The groups are shells around one centre, one inside the other: the same stretched ball of 5 dimensions in 8 sizes.
In the rows, 128 means zero.
Some rows, each with its group after it:
[132 168 136 115 117 142 156 122 119 117 146 138 153 147 118 134 108 128]  (1)
[151 110 133 146 141 114 208 132 142 105 115 108 120 106 108 129 109  90]  (2)
[157 151 132 151 103 127 196 143 140 128 127 123 153 116 129 135 112  99]  (5)
[171 155 148 140 115 148 193 154 143 108 132  95 146 117 126 173 101 105]  (6)
[143 139 139 118 131 130 190 139 136 108 122 117 133 132 117 147 105 108]  (1)
[139 113 134 122 147 113 205 134 140 103 110 115 117 122 109 132 107  97]  (5)
[166 140 149 134 133 145 193 147 142  96 130  89 131 116 115 172 100 104]  (7)
[133 122 124 136 134 106 193 122 132 119 121 137 131 122 112 105 114  98]  (3)
[139 139 137 121 158 123 161 122 116 106 156 134 136 136 113 120  99 105]  (4)
[137 176 140 108 107 148 166 138 127 119 136 131 156 151 127 153 106 129]  (6)
[153 184 141 133 103 151 157 137 123 124 158 130 169 138 131 148 104 121]  (6)
[148 126 127 138 102 109 235 156 157 129  86 119 135 115 130 138 116  88]  (6)
[150 157 136 127 108 131 194 151 139 126 124 126 152 132 133 147 107 104]  (7)
[126 128 126 118 142 107 185 124 126 118 126 145 133 137 115 107 109 102]  (0)
[157 114 136 151 145 120 200 130 139 101 126 103 122 103 106 133 106  91]  (5)
[137 145 130 127 142 114 167 127 118 123 152 150 148 137 123 107 103  99]  (4)
[141 179 134 127  98 140 166 135 125 132 144 143 168 143 133 135 110 120]  (7)
[136 159 128 132 100 128 182 131 132 130 126 139 155 134 125 126 116 115]  (2)
[130 174 132 125 129 138 130 107 103 122 176 156 163 149 118 109 105 127]  (7)
[149 115 135 135 147 115 203 136 140 104 119 111 121 115 111 133 105  91]  (1)
[127 121 122 133 137 105 188 116 128 118 123 142 130 126 110  99 114 101]  (0)
[142 143 132 126 136 116 180 136 127 122 140 140 145 134 126 120 103  97]  (5)
[140 166 139 117 141 136 145 125 110 116 169 144 156 147 123 126  98 115]  (4)
[165 140 142 154 129 140 182 131 134 103 142  99 138 108 111 148 105 104]  (4)
[132 131 133 115 139 121 186 128 131 108 122 128 129 135 112 128 108 109]  (0)
[131 118 129 121 144 108 197 129 134 112 115 131 124 129 112 117 109  98]  (0)
[146 164 138 131 109 146 168 128 128 115 140 122 152 132 119 145 110 123]  (2)
[144 125 127 144 117 114 209 134 144 120 108 122 133 113 117 124 116  96]  (3)
[173 115 144 151 134 126 224 155 155 100 108  83 121  97 116 164 103  84]  (6)
[133 112 121 135 126  95 221 136 145 125  97 135 127 118 119 109 116  87]  (2)
[149 127 139 136 152 127 176 123 127  99 143 113 127 119 105 131 102 102]  (7)
[153 169 146 125 119 152 163 137 126 110 150 116 153 136 123 158 101 120]  (1)
[143 136 130 133 132 113 189 135 131 122 131 136 141 127 123 118 107  95]  (3)
[128 122 116 134 120  88 214 137 139 140 105 156 140 126 129  92 117  85]  (4)
[141 114 125 139 124 104 220 138 147 120  98 124 126 114 117 120 115  90]  (3)
[151 157 144 130 136 147 155 123 120 102 159 116 144 131 111 144 101 119]  (2)
[132 179 132 126 116 141 136 113 107 126 169 154 167 148 122 115 108 128]  (0)
[150 127 136 132 142 118 196 140 136 110 127 118 131 121 118 134 103  93]  (1)
[143  99 125 145 131 100 230 136 152 113  90 113 115 104 110 121 117  85]  (5)
[137 148 132 120 122 121 186 138 131 124 128 139 146 138 127 127 108 105]  (3)

New rows. What belongs after each?
[129 178 133 113 128 133 138 121 106 128 170 162 166 158 128 113 102 121]  (4)
[163 140 148 127 119 145 209 156 151  99 109  86 129 118 119 181 104 107]  (4)
[138 156 138 112 112 136 188 142 136 117 118 124 144 141 125 152 108 117]  (5)
[123 169 130 116 137 131 130 107 101 122 174 163 160 155 118 101 104 124]  (5)
[156 151 140 144 141 136 157 123 118 109 166 123 148 123 114 129 100 106]  (4)
[163 131 136 155 120 127 204 140 144 113 123 105 136 105 118 142 109  94]  (0)
[148 153 130 152 105 131 179 125 131 124 136 128 152 118 119 124 115 110]  (4)
[170 130 140 158 115 134 212 146 151 107 114  90 132  99 116 157 110  95]  (4)
[133 148 125 129  95 118 204 139 142 134 104 138 148 131 128 126 119 108]  (6)
[148 139 142 122 134 136 188 139 136 102 125 108 131 128 114 154 103 109]  (1)
[145 120 126 148 131 106 203 131 138 120 120 128 133 112 116 111 112  89]  (3)
[160 133 133 150 104 122 223 153 154 122 102 108 139 107 127 146 113  92]  (7)
[132 147 136 111 138 129 168 126 122 110 139 134 138 143 115 131 104 115]  (2)
[145 175 144 122 127 154 141 122 113 108 168 127 156 143 117 145 101 129]  (2)
[163 125 144 138 151 128 193 143 137  99 135 101 127 113 114 149  97  91]  (4)
[157 105 128 155 127 103 234 147 155 117  96 109 123  98 118 128 113  77]  (0)
[160 154 147 133 128 151 172 136 131 101 145 102 142 124 115 162 101 115]  (2)
[149 117 138 130 150 121 198 134 138  98 121 107 119 117 108 140 104  97]  (0)
[148 111 128 143 145 100 210 137 140 116 118 125 126 112 117 114 107  80]  (7)
[161 147 139 153 117 138 183 133 135 112 139 109 145 112 117 143 108 105]  (5)
[123 117 126 118 153 104 186 119 126 112 124 142 124 134 109 103 109 100]  (4)
[133 136 119 141 121 101 190 126 128 137 129 156 148 127 125  92 114  93]  (7)
[162 132 134 158 124 122 199 138 139 117 130 113 140 106 119 131 108  90]  (5)
[142 137 128 140 132 112 184 129 128 125 137 141 144 124 121 108 108  95]  (1)
[155 110 131 154 137 109 213 134 144 110 114 110 124 101 111 124 110  85]  (0)
[133 177 137 123 125 150 129 107 105 114 173 142 160 148 113 125 106 135]  (5)
[136 131 126 125 108 111 220 147 149 128  93 130 136 127 127 132 116  98]  (5)
[158 129 132 150 117 117 214 147 148 121 112 114 138 109 124 137 110  88]  (1)
[153 154 132 150 113 127 179 133 129 127 144 132 156 121 126 123 109 101]  (5)
[152 117 135 130 116 115 238 159 161 113  81 102 122 113 123 156 112  90]  (4)
[144 153 136 133 114 140 176 126 131 113 134 119 145 128 115 141 111 119]  (2)
[131 140 126 126 113 115 197 133 137 127 112 139 141 132 123 120 115 106]  (3)
[145 151 142 123 143 140 159 124 120 102 153 120 140 135 112 140 100 116]  (1)
[145 163 140 129 116 147 163 125 125 111 146 121 150 134 116 144 108 124]  (1)
[129 160 130 114 110 125 179 135 128 130 127 148 154 147 129 126 111 115]  (0)
[141 126 126 150 128 116 186 115 131 115 129 128 134 114 108 109 115 102]  (4)
[137 192 137 120  96 154 147 127 117 127 155 142 171 151 129 141 109 135]  (6)
[143  91 122 149 128  92 242 139 157 117  80 114 112  99 112 116 119  78]  (4)
[125 120 121 124 132  99 203 128 135 124 108 145 130 130 117 103 115  96]  (0)
[129 137 125 121 119 110 197 135 135 128 113 144 141 136 124 116 113 103]  (1)
[141 172 143 116 130 150 144 123 114 109 163 130 154 146 118 143 101 127]  (1)
[153 140 142 135 141 137 173 127 128 100 145 110 135 122 110 143 102 109]  (1)
[155 131 138 133 137 119 201 148 140 113 125 117 135 120 124 140 102  89]  (5)
[133 142 128 136 119 126 175 114 127 116 130 132 140 127 109 117 116 116]  (4)
[132 125 122 135 132 101 194 126 131 126 122 147 137 126 119  99 113  94]  (3)
[124 124 122 131 135 107 184 112 126 118 124 144 131 128 108  98 116 105]  (5)
[156 155 143 141 118 151 171 127 131 103 142 104 143 120 111 155 107 120]  (4)
[133 188 132 128 110 144 131 113 105 131 175 158 174 151 125 114 108 130]  (6)
[125 135 128 109 123 115 197 134 136 120 107 138 134 141 120 126 112 109]  (4)
[127 160 123 131 113 120 162 116 117 134 146 160 159 141 123  99 114 115]  (2)
[133 182 136 120 129 143 126 112 101 121 181 155 167 154 121 116 102 128]  (5)
[136 160 128 132 119 122 164 125 119 131 150 153 159 139 126 109 109 109]  (1)
[121 173 127 115 118 128 145 115 109 132 158 167 164 156 125 104 109 124]  (0)
[128 156 127 122 126 117 164 124 117 131 147 159 155 145 126 104 108 109]  (2)
[138 148 135 115 107 131 202 146 143 118 105 121 140 136 125 152 111 113]  (4)
[137 100 118 149 132  89 223 129 145 124  99 133 123 107 114  97 118  80]  (5)
[128 168 140 107 131 149 140 113 111 106 157 135 148 153 111 136 105 136]  (4)
[131 148 127 129 111 124 181 123 130 123 124 138 145 133 118 120 116 115]  (2)
